There are 5 ways to turn a row about zero (a turn may also mirror it). The second row of each pair is the first, turned, with some noise. The first 50 pairs use one turn. New pairs use 2 turns, one after the other, and a turn may come again.
Some pairs, each with its turns in order after it:
[-3 7 0 10 2 31 -21 -57 -16]
[9 -24 13 -6 52 23 37 6 -11] => J848

[-15 12 -12 1 11 -14 -25 11 1]
[28 -17 -12 6 11 -1 -5 7 20] => J839

[0 20 0 -20 10 13 15 6 -7]
[8 -3 31 3 5 -6 1 9 -8] => J839

[7 -6 10 -7 -23 3 7 7 17]
[-12 -4 -5 13 -23 -6 8 -10 -11] => J839

[6 -11 -26 1 2 -12 -57 8 -3]
[-10 -5 -20 12 8 -1 -37 -5 -46] => J713

[7 -7 6 25 -34 17 -5 -19 -14]
[-17 18 1 -1 -28 25 21 9 -14] => J777

[5 -23 3 30 -20 -22 -25 10 2]
[10 27 4 2 -13 -5 26 15 27] => J848

[22 8 -12 13 4 6 29 -12 -5]
[-30 1 -12 9 -1 -8 5 -3 -25] => J777

[-22 -14 15 -16 13 -7 -30 -5 -2]
[27 -13 -4 -18 0 20 -9 9 25] => J777

[-3 0 26 1 15 -5 10 -6 -3]
[-7 -3 9 -7 -2 8 -6 18 23] => J713

[-11 18 -4 -15 -16 -8 35 20 -3]
[-5 -16 3 -8 3 -25 27 23 -13] => J270

[-4 12 -1 27 24 35 3 -6 -13]
[-25 -29 5 -20 -19 -14 10 19 -15] => J777

[35 18 4 -19 -8 25 8 -13 14]
[-1 22 30 15 -25 18 9 3 -12] => J839

[-18 -6 -23 9 3 -21 -24 -7 -5]
[-2 16 -9 30 -20 -1 -4 -6 -14] => J270

[17 33 3 -12 -13 -18 13 -48 19]
[25 35 1 20 4 22 32 8 -29] => J839

[-41 1 5 -12 -3 -22 10 48 -15]
[-19 -6 11 -30 49 -24 17 12 -12] => J713

[2 22 -35 -13 -18 26 27 -8 -30]
[-44 -23 11 10 4 -8 38 -8 11] => J270

[28 30 -10 -17 0 18 -10 25 24]
[15 9 0 -2 -23 -47 -7 -24 -3] => J777

[-10 -5 0 -18 -4 27 23 -39 14]
[-21 -46 5 0 3 22 -12 -1 -5] => J270

[8 -4 -21 13 18 0 -2 -19 -10]
[-3 -18 -10 -4 0 6 -9 4 -27] => J777

[-3 21 1 -19 -11 -23 -2 31 31]
[34 -2 4 -8 5 -25 17 1 -35] => J270

[13 17 23 9 6 -7 1 -36 16]
[-19 7 -35 10 -17 3 -19 15 9] => J777

[-12 -5 -13 5 -1 34 18 19 12]
[-3 25 -23 -1 1 -11 36 -1 4] => J713

[4 17 -17 -15 23 -12 32 -14 27]
[-23 -5 -14 8 21 -24 -37 -14 -5] => J777

[10 11 9 -2 24 -24 -25 0 -1]
[13 4 25 -23 -4 -21 3 -22 6] => J848

[33 15 1 -20 14 -20 38 6 -11]
[-14 -6 -31 25 26 -29 9 -20 -4] => J777

[11 -8 -14 6 20 1 -9 15 8]
[2 -11 1 4 -3 16 -27 -3 9] => J839

[-4 7 8 28 10 18 -9 33 -4]
[-7 -26 1 -12 -12 -6 -21 29 8] => J839

[10 12 25 6 -16 1 17 -7 -4]
[3 7 33 4 -10 -2 5 -1 22] => J713

[-17 0 3 -12 19 5 -17 1 9]
[6 1 -7 3 7 -5 9 -30 -13] => J848

[-6 -5 -13 -1 4 18 -7 -20 7]
[-5 -14 -7 11 -4 20 -4 -14 0] => J270

[-20 8 3 -22 14 35 11 11 27]
[-19 6 -32 -19 -5 -15 23 -16 24] => J713

[0 -20 14 8 -5 -22 -29 -31 0]
[-10 20 -37 4 8 11 18 -3 25] => J839

[-38 -3 -22 -24 -33 24 -21 -15 -8]
[-33 -3 -30 10 20 -6 37 9 -29] => J848

[3 3 -12 -24 0 -43 8 -19 3]
[26 -32 12 -25 4 18 -15 -10 -2] => J713

[-2 7 0 -5 -8 24 -4 22 -29]
[-25 8 6 20 17 0 20 -8 -9] => J713

[-10 12 5 -5 11 -9 -23 7 10]
[12 13 -14 9 12 -7 -8 -8 -21] => J270

[-17 -14 4 -22 -6 -5 0 0 -12]
[-8 -3 4 3 11 -20 12 -17 7] => J839

[10 9 -14 -4 15 12 0 45 -3]
[-6 -14 -8 -5 -44 4 -5 -22 4] => J848

[8 26 -11 -12 -3 -8 5 -10 -2]
[21 8 12 4 2 14 12 -1 -12] => J839

[-10 -10 -28 12 32 -2 -2 20 -17]
[-24 30 -31 -3 -19 3 13 -3 -4] => J270

[19 17 -16 -10 -23 -10 -6 -10 -28]
[5 -19 29 18 -2 16 4 -24 -24] => J713

[-10 -24 -10 -20 -16 -26 4 -15 -8]
[-10 3 26 15 -23 4 -6 22 -21] => J270

[9 11 11 -7 10 10 24 -15 15]
[8 -17 0 6 18 6 -29 0 -4] => J848

[18 6 -17 -13 9 -20 1 6 -6]
[-1 -5 8 -17 -1 23 -4 -7 -19] => J713

[-3 -13 -26 -8 -19 10 32 -11 6]
[-35 0 -22 14 16 17 -16 16 6] => J848

[-18 18 -9 -5 -7 -22 2 -4 19]
[8 -16 -7 15 -7 -19 -2 -1 -30] => J270

[48 2 -14 -4 -1 32 1 9 -12]
[3 7 -19 -14 -17 -25 27 -18 -35] => J777

[31 -5 -2 -6 15 3 3 -5 4]
[7 -12 0 -20 5 6 -17 -5 20] => J848

[8 29 26 8 -1 20 17 -7 -6]
[21 -30 9 7 1 4 -14 17 -18] => J848

New pairs. What belongs after each?
[-10 43 8 15 -30 27 -6 -14 17]
[-15 33 3 44 7 30 -12 15 11] => J713 J777

[-29 -4 -30 -18 24 -3 -14 14 4]
[22 8 16 -19 17 -13 6 -9 38] => J839 J848

[-2 -18 -21 6 10 -7 1 0 -35]
[-17 15 -21 -17 3 8 13 1 27] => J713 J270

[3 37 5 -15 4 6 17 1 21]
[-28 19 11 -6 -17 13 -19 13 -17] => J270 J270

[-8 23 26 -9 -9 2 4 12 -16]
[4 15 14 -22 25 4 9 13 13] => J839 J713

[-25 16 -13 -25 5 15 9 -12 6]
[18 5 31 -17 -10 -14 -10 11 8] => J839 J848

[16 5 -31 10 10 -7 -19 36 -18]
[11 17 35 10 10 34 -10 20 -1] => J777 J713

[31 15 2 1 -10 4 -15 -3 21]
[4 26 9 20 -8 -16 18 -12 -2] => J839 J713

[10 -13 38 -10 34 -9 8 -9 -3]
[-8 17 25 -6 25 3 -15 -37 -4] => J848 J270

[-9 17 7 7 12 -41 5 22 10]
[22 -7 -1 45 7 -1 8 -15 -10] => J270 J777

[2 23 14 7 11 8 9 -8 33]
[27 5 23 17 -1 7 -18 4 12] => J777 J777

[-2 8 -31 -9 -18 17 5 -5 -5]
[-7 -8 29 -20 22 11 -4 4 4] => J848 J777

[14 18 0 3 7 23 -4 -17 23]
[-26 9 -1 -8 -2 -23 21 10 -11] => J777 J848

[-25 -10 40 -9 -7 3 0 -6 -14]
[-14 -19 21 -26 -26 17 -3 7 -5] => J848 J848

[19 26 -11 -1 -19 14 4 44 -17]
[-48 2 1 5 -18 -9 25 -25 2] => J839 J839

[17 -28 13 3 -1 -10 7 21 -4]
[-8 -12 -11 17 -9 28 -7 15 -8] => J839 J270

[-10 -1 32 -9 8 -11 14 12 -10]
[22 3 -12 13 -4 -14 -13 -24 -8] => J713 J848

[3 -17 -15 14 18 29 -24 7 -19]
[-8 -19 -23 11 25 24 -19 13 -3] => J848 J848

[8 -29 12 -15 -1 2 -3 -43 56]
[63 3 23 16 -18 -7 5 4 38] => J777 J839

[-32 -9 -21 -4 23 -13 -1 -4 -6]
[11 5 -4 15 21 34 -10 -1 18] => J839 J839

[-14 3 0 21 -12 7 12 -26 15]
[-7 -15 -4 -7 5 10 -31 24 0] => J848 J839

[-15 27 31 14 -18 5 -26 16 -1]
[-6 19 -12 32 18 2 32 5 -13] => J848 J777

[-14 9 24 35 -6 13 -5 7 -7]
[-1 2 26 -22 6 -27 -3 20 -10] => J713 J713

[-21 14 -15 21 -8 -8 -2 11 -18]
[22 4 12 -17 -6 -12 12 17 -21] => J270 J713

[10 10 -1 7 13 4 9 -15 -26]
[-4 16 -1 20 10 -18 4 -18 -8] => J270 J848

[0 -10 14 5 45 -24 18 -12 -15]
[-19 14 -41 -11 21 17 -10 -9 -10] => J839 J270

[7 27 -11 -4 -11 -9 -16 17 4]
[15 1 16 4 -11 -17 -14 1 20] => J777 J270

[-7 -9 20 -1 1 -12 13 22 7]
[-3 30 0 6 -3 19 7 -5 -3] => J839 J848

[23 21 -17 -17 20 -12 5 -6 -15]
[-19 20 -3 11 -19 16 -1 2 29] => J839 J713

[-2 0 17 -9 0 -23 12 -26 3]
[19 -3 21 -19 -17 -13 -3 -23 -8] => J848 J848

[-17 -10 4 19 30 -30 13 -30 3]
[-6 44 -12 -13 23 3 -12 -20 -21] => J713 J713

[-32 6 -21 11 -10 -1 -2 -6 -16]
[0 -2 -6 7 33 3 17 16 -17] => J713 J777

[15 1 -3 0 19 11 -17 28 5]
[2 -22 28 4 -16 11 -6 -5 -1] => J848 J270

[3 11 14 32 6 0 -18 -33 -4]
[-25 -31 -4 7 -27 -6 -7 -18 -4] => J839 J848

[-23 25 32 16 2 -2 -42 36 6]
[-10 -28 46 -20 -15 10 -14 -22 37] => J270 J848

[2 18 23 -31 -24 -12 25 -18 14]
[33 39 -9 -30 -15 4 0 -3 -5] => J270 J848

[-8 13 -1 6 -5 3 8 -11 10]
[12 1 -6 16 3 3 -2 5 0] => J777 J270

[15 4 11 18 3 -6 10 7 -1]
[3 -5 3 -22 -1 -3 -11 -17 0] => J270 J713

[2 34 -12 20 -9 33 -9 11 -23]
[5 -5 -34 -25 -23 -30 -10 15 -1] => J839 J848

[-4 -19 -25 0 1 -30 2 15 26]
[6 -28 -2 -18 -25 -33 -8 -2 -1] => J848 J713

[-7 -13 1 -3 -11 4 2 3 -3]
[-8 -3 -8 -6 -4 -7 0 -5 10] => J777 J777

[27 5 -2 -14 -10 6 -28 9 14]
[20 27 4 12 -14 -24 5 -11 8] => J839 J713

[2 -18 22 -33 9 15 17 9 16]
[-32 7 -17 4 25 23 11 -9 16] => J270 J713

[15 -35 19 -20 18 -12 -13 2 9]
[-20 -27 8 -24 20 -22 -8 -13 10] => J848 J848

[3 -10 29 -4 28 19 15 26 13]
[18 -18 -5 -22 12 -22 -3 -38 -2] => J270 J777

[-6 14 -3 4 13 19 -5 -12 15]
[10 12 4 -1 17 22 2 -4 14] => J848 J848

[7 -21 -6 7 -14 18 4 15 -5]
[10 -18 -2 6 14 -14 -9 -15 9] => J839 J713

[4 -3 7 22 2 -15 -1 22 -1]
[2 -4 -9 6 -25 6 17 9 -10] => J848 J839

[12 10 0 7 -17 21 -8 -33 -15]
[11 7 -20 3 -14 -19 -21 18 19] => J270 J713

[-29 28 -13 -10 -5 13 8 -3 36]
[2 37 31 11 9 21 20 -4 12] => J848 J848

[-20 -8 -14 -13 13 4 18 -15 -10]
[-9 -2 -16 21 -1 14 16 19 -2] => J270 J270

[-17 10 -22 -3 -3 -18 -34 21 -22]
[-3 5 -21 -17 18 -6 -26 -3 39] => J839 J848

[5 31 13 -2 7 -24 5 0 8]
[-5 27 -1 4 3 17 21 17 -1] => J839 J713

[33 17 -14 2 4 18 0 -51 -33]
[20 -25 -1 8 -14 25 9 9 61] => J713 J270

[-26 17 30 -24 3 1 -9 -2 -37]
[-2 32 -50 -5 5 -10 -4 1 0] => J270 J270

[-35 -33 3 -22 16 -6 -5 -5 -7]
[-21 13 -39 -6 -7 25 -9 -11 18] => J777 J713

[-8 34 18 -25 -4 -31 17 19 0]
[-44 -11 0 -24 22 14 -15 -9 -15] => J839 J839

[-16 -12 -8 29 -4 21 -13 36 4]
[-9 -27 21 -18 1 3 23 18 -33] => J713 J713

[23 3 -9 3 11 20 -4 4 -39]
[-10 -14 16 -6 16 35 16 16 0] => J848 J270

[-5 -15 -10 6 3 10 -7 6 15]
[22 -2 4 -9 5 9 0 -11 1] => J713 J839

[-17 10 -19 -5 -3 -1 0 -7 -28]
[-29 25 -6 -7 -2 -13 -7 0 1] => J777 J839

